There are 4 ways to turn a row about zero (a turn may also mirror it). The second row of each pair is the first, turned, with some noise. The first 40 pairs use one turn. New pairs use 3 turns, one after the other, and a turn may come again.
Known pairs, each followed by its turns in order:
[ 2.44 -0.34 -1.12 -4.16  0.67  0.48 -3.22 -1.12 -0.04]
[ 1.72  3.32  1.10 -1.75 -1.39 -2.12 -1.71  0.11 -2.73]
vul

[ 0.67 -0.98  5.96  0.50 -2.67 -0.26 -3.59 -3.36  5.50]
[-1.45 -3.52 -0.01  1.90  2.33 -1.63  1.10  6.64  5.33]
rima

[ 0.02  1.37 -5.03  0.11 -0.79  1.49  0.94 -1.36  5.96]
[ 2.16 -3.27 -1.53 -2.91 -5.62  2.78  0.32 -0.14 -2.30]
vul

[ 0.46  0.34  4.12  0.48  0.85  3.62  2.97 -0.13  0.14]
[-1.63 -2.71 -2.58 -0.08 -0.97  3.49  3.31 -0.21 -0.60]
zime

[-2.29  0.45  2.28 -2.42 -0.74  2.35 -2.97  3.20 -2.05]
[ 2.45  0.20 -1.89 -0.80  1.85 -2.51  4.08 -1.71 -2.20]
zime

[-1.05 -4.28 -0.83  1.63 -3.07 -0.72 -0.03 -1.59  0.80]
[-0.15 -2.21 -1.65 -1.01  0.89 -1.97 -1.92 -2.30 -3.72]
zut

[ 2.77  0.33 -2.53  1.54 -0.67  1.66 -0.36  0.43  1.04]
[ 0.14  1.76  1.91 -2.48  1.14  2.38 -0.40  1.42 -0.39]
rima

[ 0.15 -0.23  0.92  3.91 -1.68 -0.30 -0.16 -0.09 -0.42]
[ 0.25 -1.35  1.35  0.29  2.22  1.82 -0.21  2.60 -0.63]
zime

[-4.84  1.21  0.22 -2.92  1.49  0.50  0.29  1.41 -0.63]
[ 2.20  1.05  0.44  2.85  0.42 -0.05  4.12 -1.89 -1.28]
vul

[-0.22  0.05 -0.40 -1.10 -1.22 -0.37  1.53  0.21 -0.93]
[-0.12  0.17  0.11  1.89 -1.05  0.40 -0.71 -1.02 -0.23]
zut

[ 0.22 -3.26 -0.86 -2.56 -0.79  0.12 -1.58 -0.67 -1.19]
[-1.81  1.40 -2.69  0.65 -0.56  1.03  2.87  0.73 -0.68]
rima

[-0.92 -2.99 -1.92  0.31 -1.95 -2.02  1.11 -0.21  3.95]
[-2.00  0.95 -1.63 -0.21  0.58 -4.26 -0.70 -2.34 -2.82]
zut

[-2.06 -3.73  0.55 -1.75  0.81 -5.64 -2.11  0.62  2.33]
[-0.82  2.20  4.69 -2.38  1.10 -4.09 -1.34 -1.67 -2.90]
zut

[ 3.18 -1.02  4.07  0.68  5.96  0.45 -4.27 -3.35 -0.14]
[-1.42  1.37 -2.81 -3.62 -2.07  2.95 -2.57  0.14 -7.15]
zime

[ 0.70  2.33  1.26  5.96 -2.16  0.12 -0.45  2.16  2.12]
[-3.31 -1.13 -0.71  0.43 -1.74  3.88  0.06  2.39  4.38]
vul

[-0.64 -0.55 -0.35 -3.75  2.52 -0.43 -0.46  2.47 -0.92]
[ 0.01  1.01 -4.44  1.03 -0.16  0.85 -1.48 -2.17 -0.67]
rima

[-2.84  0.49  1.20  0.80 -0.24  3.67 -0.62  1.08 -2.43]
[ 1.63 -2.56 -0.38  0.73  1.83  1.30 -1.91  0.08  3.36]
zut

[-0.08  0.23 -2.10 -0.10  2.48 -0.27 -1.83  0.81  1.47]
[ 0.76  0.39  1.52 -1.65 -1.15  0.81  1.71  1.95 -2.02]
vul

[ 0.32  0.11  3.97  2.62  1.81  0.62 -1.07 -0.15  0.67]
[-3.88 -0.14  0.36  2.57 -0.37 -0.86  0.19  2.57  0.31]
vul

[-4.37  0.06  0.43  0.93 -1.21  0.06 -1.04  1.21 -1.07]
[ 3.83 -1.34  1.50  0.35  0.49 -1.16  1.95  0.48 -0.67]
zime

[-0.20 -3.97  1.24 -0.38 -2.66 -3.32 -5.61  2.73 -1.77]
[ 1.16 -3.17  5.06 -1.28 -0.67 -3.61 -3.67  1.91 -2.91]
zut

[-2.04 -0.04 -0.58  2.86 -1.16 -4.04 -0.36 -2.55 -0.12]
[ 0.00 -2.50 -0.19 -2.29  0.13 -2.44  2.21  0.44  3.99]
vul

[ 2.93 -1.14 -0.69 -1.67  0.39  0.68  1.88  0.16  0.23]
[ 0.09  3.97 -0.94 -0.58  0.55 -0.66 -0.20  0.73 -0.27]
rima

[-2.90 -1.59  5.27 -1.93  0.57 -1.51  2.44 -1.53  0.05]
[ 0.31 -1.04 -0.70  3.40 -4.40  0.67  3.27  1.13 -2.68]
zime

[-4.24  3.15  1.28 -5.16  0.64  0.54 -2.32 -0.67  0.31]
[ 4.58  1.91 -3.57 -0.88 -3.31 -2.80  2.41 -0.91  0.04]
zime

[-2.07  5.21  0.20 -0.90  0.66 -5.96  4.30 -1.47 -0.14]
[-1.25 -3.37  4.21 -1.13 -0.60 -1.19  3.47 -6.10  2.66]
vul

[ 4.65  0.13 -1.89  0.75 -0.80 -2.19 -0.95 -1.14 -1.92]
[-1.44  3.79  2.16 -0.50 -2.44  2.38  0.77  0.24  2.16]
rima

[ 2.50  1.57 -1.51  0.89  0.62  3.20  0.48  1.98  2.84]
[ 0.70  1.46  0.84 -2.80  3.03  1.34 -3.09  1.53 -0.46]
rima

[-2.82 -0.78  2.68 -0.45  0.84 -1.78 -5.96 -1.52 -2.41]
[ 0.26  3.96  0.27  0.67  0.67 -5.05  2.95  3.03  1.88]
vul

[-0.06 -0.47  3.25 -0.25 -3.38  1.03 -1.89  0.48 -2.23]
[-0.79 -3.32  1.27  0.37 -0.12  1.61 -3.54  1.56 -0.42]
zut

[-0.54 -0.40 -1.37 -0.94 -5.29  0.55 -3.79  2.15 -1.73]
[-1.47 -2.13 -2.27 -4.48 -2.38  2.79  2.83  1.03  0.22]
rima

[ 4.30 -0.73  0.44  0.72 -0.12 -2.25  0.21 -1.80  0.33]
[-3.54  1.58 -0.48  0.91  0.29  0.93 -2.60  2.04 -0.88]
zime

[-1.35  1.09 -0.35 -2.66  4.89 -0.53 -1.04 -0.79  2.54]
[ 0.95  5.41  1.25 -2.10  1.86 -0.25  0.98  0.59  1.77]
zut

[-1.40  5.96  0.57 -3.46  2.28 -0.87 -0.15  3.88  1.16]
[-1.58  4.02  3.01  1.24 -1.83 -0.23  0.27  1.51  6.01]
zut

[ 0.42 -0.28  0.72 -1.34 -0.93 -1.71  2.72 -0.71  0.17]
[ 0.70 -1.96  0.84  0.49  0.22 -0.92 -1.35 -2.50  0.38]
vul

[-0.57  3.82  2.22  1.76  1.04  3.00 -3.74  1.97 -0.78]
[ 0.13 -2.20  0.60 -1.63  0.29  1.09 -0.20  4.17  5.01]
zut

[-1.14 -1.39  3.80  3.46  0.47  2.06 -0.22  5.96 -0.05]
[ 0.00 -2.80 -1.00 -3.47  4.85 -1.07 -0.13 -4.18  2.51]
rima

[-0.45  0.22 -1.31  0.22  2.18 -1.26  1.68 -1.90  0.40]
[ 1.26  1.15  1.33  2.76 -0.12 -0.01 -0.49 -0.37 -1.30]
rima

[ 0.75  0.26 -0.04 -1.49  0.32 -1.25 -0.34  1.00  0.77]
[-0.18  0.92 -1.07  1.16  0.12 -0.89 -0.93 -0.96  0.01]
zime

[ 1.35 -3.70  5.96  3.39 -2.01  5.00  2.05 -1.75  0.43]
[-2.82 -1.47  0.37 -0.06  0.98  6.99  5.33  1.77 -2.49]
zime

New pairs. What belongs after each?
[ 0.54 -1.84 -0.51  1.38 -1.95 -0.79 -0.12  0.09  0.27]
[ 0.22 -0.60  0.29 -0.26 -0.50 -2.15  0.59  1.98 -0.47]
zime rima vul

[-0.79  2.33 -0.77  1.14 -2.03 -3.45  0.01  4.12  0.27]
[ 1.90  2.98 -2.56  0.85 -1.73 -3.76  0.01 -2.28  0.15]
zime zut rima

[-0.18  4.52 -4.81 -1.42 -1.34 -4.34  0.23 -0.51 -5.72]
[-2.59  1.30  4.12  5.97 -0.79 -2.60 -4.78 -2.79 -0.29]
rima rima zut

[-0.02 -1.78 -1.08  0.72 -1.15  0.54 -1.87 -2.49  0.13]
[ 0.19 -2.68 -1.44  0.80  1.48 -0.87 -1.32  0.60 -0.78]
rima zime vul

[-1.36  3.20  1.74  1.03 -3.63 -4.26  1.97 -2.80 -1.03]
[-1.62 -4.39 -1.00  1.20 -1.46 -0.50  4.33 -3.52 -1.19]
rima zut rima

[-0.34 -1.42 -1.80 -0.04 -0.73  1.89 -1.72  1.34 -0.97]
[ 0.61  0.18 -1.03  2.73 -0.31  1.76  0.20  1.32 -1.15]
vul zime rima

[-1.85 -0.30 -5.57  0.22 -3.99 -2.18  5.23 -0.76 -3.41]
[ 4.60 -2.10 -2.12 -1.18 -6.63 -1.64  0.52  2.81  2.85]
rima rima rima

[ 2.06  0.53  0.18  3.10  0.78 -5.14  4.14  1.10 -0.06]
[-0.22  2.09  0.03  2.82  5.27 -2.86  0.57 -0.02 -3.13]
zime rima rima

[ 2.51  0.39 -0.52 -4.65 -0.21  0.31  0.03  2.81  1.39]
[-2.37  1.80  1.72  2.69 -2.82 -1.18  2.42 -0.21  2.20]
zime vul zime

[ 1.02  3.67 -1.37 -0.13  0.46  0.77 -1.28  3.28  2.12]
[ 1.27  1.73  4.06  0.86 -0.60 -1.79 -2.45 -0.95 -0.90]
vul rima zut

[ 2.00 -0.86  0.21 -0.52  0.45  0.17 -0.41  0.43 -0.77]
[ 1.25  0.04  0.64 -0.12  1.28 -0.35  0.48 -1.57 -0.34]
zut zime zut

[ 2.17  1.13  2.10  3.77 -1.92 -0.95 -0.34  1.75 -0.64]
[-1.23 -3.79 -2.07  3.05 -1.35 -0.90  0.66 -0.28 -0.30]
vul vul zut

[-2.85 -1.07  1.07 -5.96 -0.69  5.10 -0.71  0.43  1.41]
[ 1.04 -1.94 -4.94  2.90  0.02  0.86 -2.52  3.26 -4.32]
vul vul rima

[ 0.10  0.37  2.38  5.96 -0.60 -0.59 -1.99  1.02  0.26]
[ 0.82 -2.85  1.56  1.08  0.13  0.19 -5.33 -1.87 -1.11]
rima rima zime

[-2.62 -3.53 -0.91 -0.12  3.50  1.04  0.34 -0.81 -1.68]
[ 1.07 -1.19  2.38 -2.39  1.14 -0.99 -2.90 -2.54 -2.09]
vul zime zut

[ 1.04 -1.15  0.74  0.17  0.08 -1.91 -0.81  4.39  1.52]
[-0.72 -1.35 -0.50  3.35  0.36 -3.60  0.99 -0.10  0.12]
zut zut vul

[-5.07  1.65 -4.15  1.97  0.11 -1.53  0.18  1.61 -0.45]
[-2.23  3.06 -2.64 -1.15  1.51  2.09  5.04  0.11  0.66]
zime zime vul

[ 0.92 -0.27  0.78  2.74  1.62  4.10 -1.38  0.84  1.75]
[-1.60 -0.19 -1.81 -4.62 -0.31  0.20 -2.82  0.22  0.65]
zut rima zime

[ 0.27 -0.55 -0.42 -1.88  0.07  1.33 -0.09  1.28 -4.80]
[-1.24 -0.53 -0.62 -2.78 -0.52  4.54 -0.87 -0.37  0.02]
zime zut zut

[ 0.47 -1.13 -1.89  0.02 -0.55  2.36  0.15  3.63  1.99]
[ 2.73 -0.03 -0.54 -1.89 -1.61 -2.78  1.13 -2.28  0.42]
rima zime vul

[-0.62 -1.42  0.52 -2.45  1.78  1.63  1.83  0.14 -5.13]
[ 2.91  0.21 -0.47  4.91  2.27 -1.70  1.88 -0.72  0.83]
zut zut zut

[-0.16  1.21  0.68  0.10 -0.35  0.87  1.61  1.35 -0.19]
[-0.63 -0.58 -0.72  0.86  0.39 -0.89  0.39 -2.09  0.50]
vul rima rima

[-0.71  0.15  1.35 -0.91 -3.20  1.31 -2.71 -0.10  0.04]
[ 0.83  2.31 -2.53 -1.44  0.59 -0.81 -1.09  2.17 -0.97]
zime rima zime

[ 0.66 -1.45 -2.47 -1.60 -0.25 -0.80  0.93 -0.30 -1.71]
[ 0.11  0.15 -0.14  2.93 -1.61 -0.57  0.25 -1.51  1.38]
zut rima vul

[ 0.42  3.30 -0.23  2.39 -1.35 -4.98 -0.94  2.39 -1.71]
[ 2.83 -4.19  3.95 -0.51  1.05  1.67 -2.31 -1.33  0.91]
zut rima vul

[ 0.80 -1.07  1.26 -2.85 -0.60  0.24 -0.31 -2.42 -5.96]
[ 0.89  3.49  0.05 -2.52 -1.12  2.57  5.01  0.21  0.58]
zut vul vul

[-0.24 -0.80  0.29  0.37 -0.46  0.87  0.37 -1.51 -1.38]
[-0.40 -0.54  0.14 -1.10  0.06  1.65 -0.99  0.81 -0.56]
zime vul zime

[ 0.08 -1.26  1.71  0.46 -2.40 -0.10  0.03  0.81 -2.52]
[ 0.90 -0.75  1.46  1.54  0.89  3.05  0.08 -0.61  1.26]
zut zime zut

[-0.01  0.89  0.56  5.96  0.28 -0.30 -4.50  1.37 -1.14]
[ 2.11  1.48 -0.32 -2.52  3.20 -4.65  3.14 -2.85  0.09]
zime zime vul

[-1.96 -2.05 -1.67  1.22  1.02 -0.41 -0.95  0.47 -0.65]
[-0.19 -3.09  0.19 -0.79 -1.70  0.98  0.37 -0.73 -0.46]
zut zime rima

[ 0.05 -0.56  1.27  5.96  0.11 -0.02 -1.12 -0.63  0.11]
[ 2.63 -0.30  2.21  4.08 -0.56  1.33 -0.59 -0.10  2.78]
vul zut rima

[-3.00  1.24 -2.25 -0.78 -4.38  0.26  1.75  1.45  0.45]
[ 3.94 -3.31  0.58  2.73 -1.34 -1.08 -0.18 -1.74 -0.80]
rima zime rima

[-2.13  1.24 -0.36  0.13 -1.25 -0.81  0.52 -1.56 -0.10]
[-0.33  1.43 -1.83  0.55 -0.38  0.40 -0.88 -1.82  0.85]
zime rima zime

[ 1.57  0.27 -0.47  2.26 -0.61 -0.19  1.79 -2.17 -1.25]
[-0.98  2.24  2.74  1.16 -0.23 -1.57  0.04  0.05 -0.11]
zime zime rima

[-0.11  0.88 -0.14  3.12 -0.89  1.49 -0.69  0.03  2.28]
[ 0.77 -2.55 -0.09 -0.13  1.79 -0.47 -1.01  1.39 -2.60]
rima vul zime

[ 4.05  4.52  0.64  0.94 -0.55 -1.04  0.60  2.89  4.53]
[ 3.44  2.90  0.34 -0.32 -0.38 -0.37  2.87  6.06 -1.84]
vul zut vul

[ 0.40 -4.18 -2.30  2.73  3.81  2.27  2.43 -1.10 -0.44]
[-1.78 -0.72 -3.74 -3.60  0.76 -1.61  2.93 -3.15 -1.88]
vul rima vul

[ 1.35 -0.89 -0.29  1.51  0.04  0.74 -0.08  0.06 -0.74]
[-0.14 -1.59 -0.28  1.34  0.37 -1.29  1.00 -0.42 -0.07]
zut zime rima

[-0.72  5.96  0.48  1.93  3.11  2.31 -0.41 -2.09  0.10]
[-2.55 -0.97  1.06 -0.36 -3.79 -2.80  4.20 -3.49 -0.18]
zime zime vul

[-2.29  1.47 -0.78 -1.18 -5.12 -0.04  0.35  3.83 -1.49]
[ 2.63  1.89  4.53  0.19 -0.38 -1.14 -3.42 -1.39 -2.40]
zut zut zut

[ 0.88 -0.41 -1.93 -0.52 -3.68 -0.28 -2.43  1.13 -0.74]
[-2.04  1.25 -2.48 -3.30  0.18 -0.56 -1.29  0.59 -0.56]
rima vul vul

[ 0.77  1.50  0.04  4.47  1.33  0.01  0.28  0.22 -0.09]
[ 1.56 -1.80  1.48 -2.68 -2.22 -0.03 -0.33 -2.05  1.27]
zime rima zime

[-2.97 -0.16  0.74  0.40 -2.02 -0.46  0.02 -1.70 -3.04]
[-0.46 -3.20  1.36 -0.41  0.92  0.02 -1.49 -2.98  1.56]
rima rima vul

[ 1.78 -1.55 -0.59 -0.37  2.33 -5.15  1.21 -0.77 -1.95]
[ 0.77 -2.48  3.01  2.87  1.13 -1.38  1.60 -2.42  2.15]
zut zime zime

[-1.55 -0.15  0.84  0.68  1.96 -0.89 -0.72 -4.00  2.88]
[-1.81 -2.33  0.32  1.34 -1.50 -3.14  0.12  0.48 -3.22]
rima rima vul

[ 0.67 -2.98  2.16  1.11 -0.67  2.05  0.50 -4.93 -1.49]
[-4.07  0.05 -3.33  3.00 -1.34 -0.46  0.63 -2.60 -0.06]
vul vul zime

[ 1.66 -2.83  0.66 -0.39 -0.21  0.94 -2.50 -0.17  1.08]
[-0.26  0.72  0.54 -0.96  1.29 -2.41 -0.17 -0.11  3.19]
zut zut rima

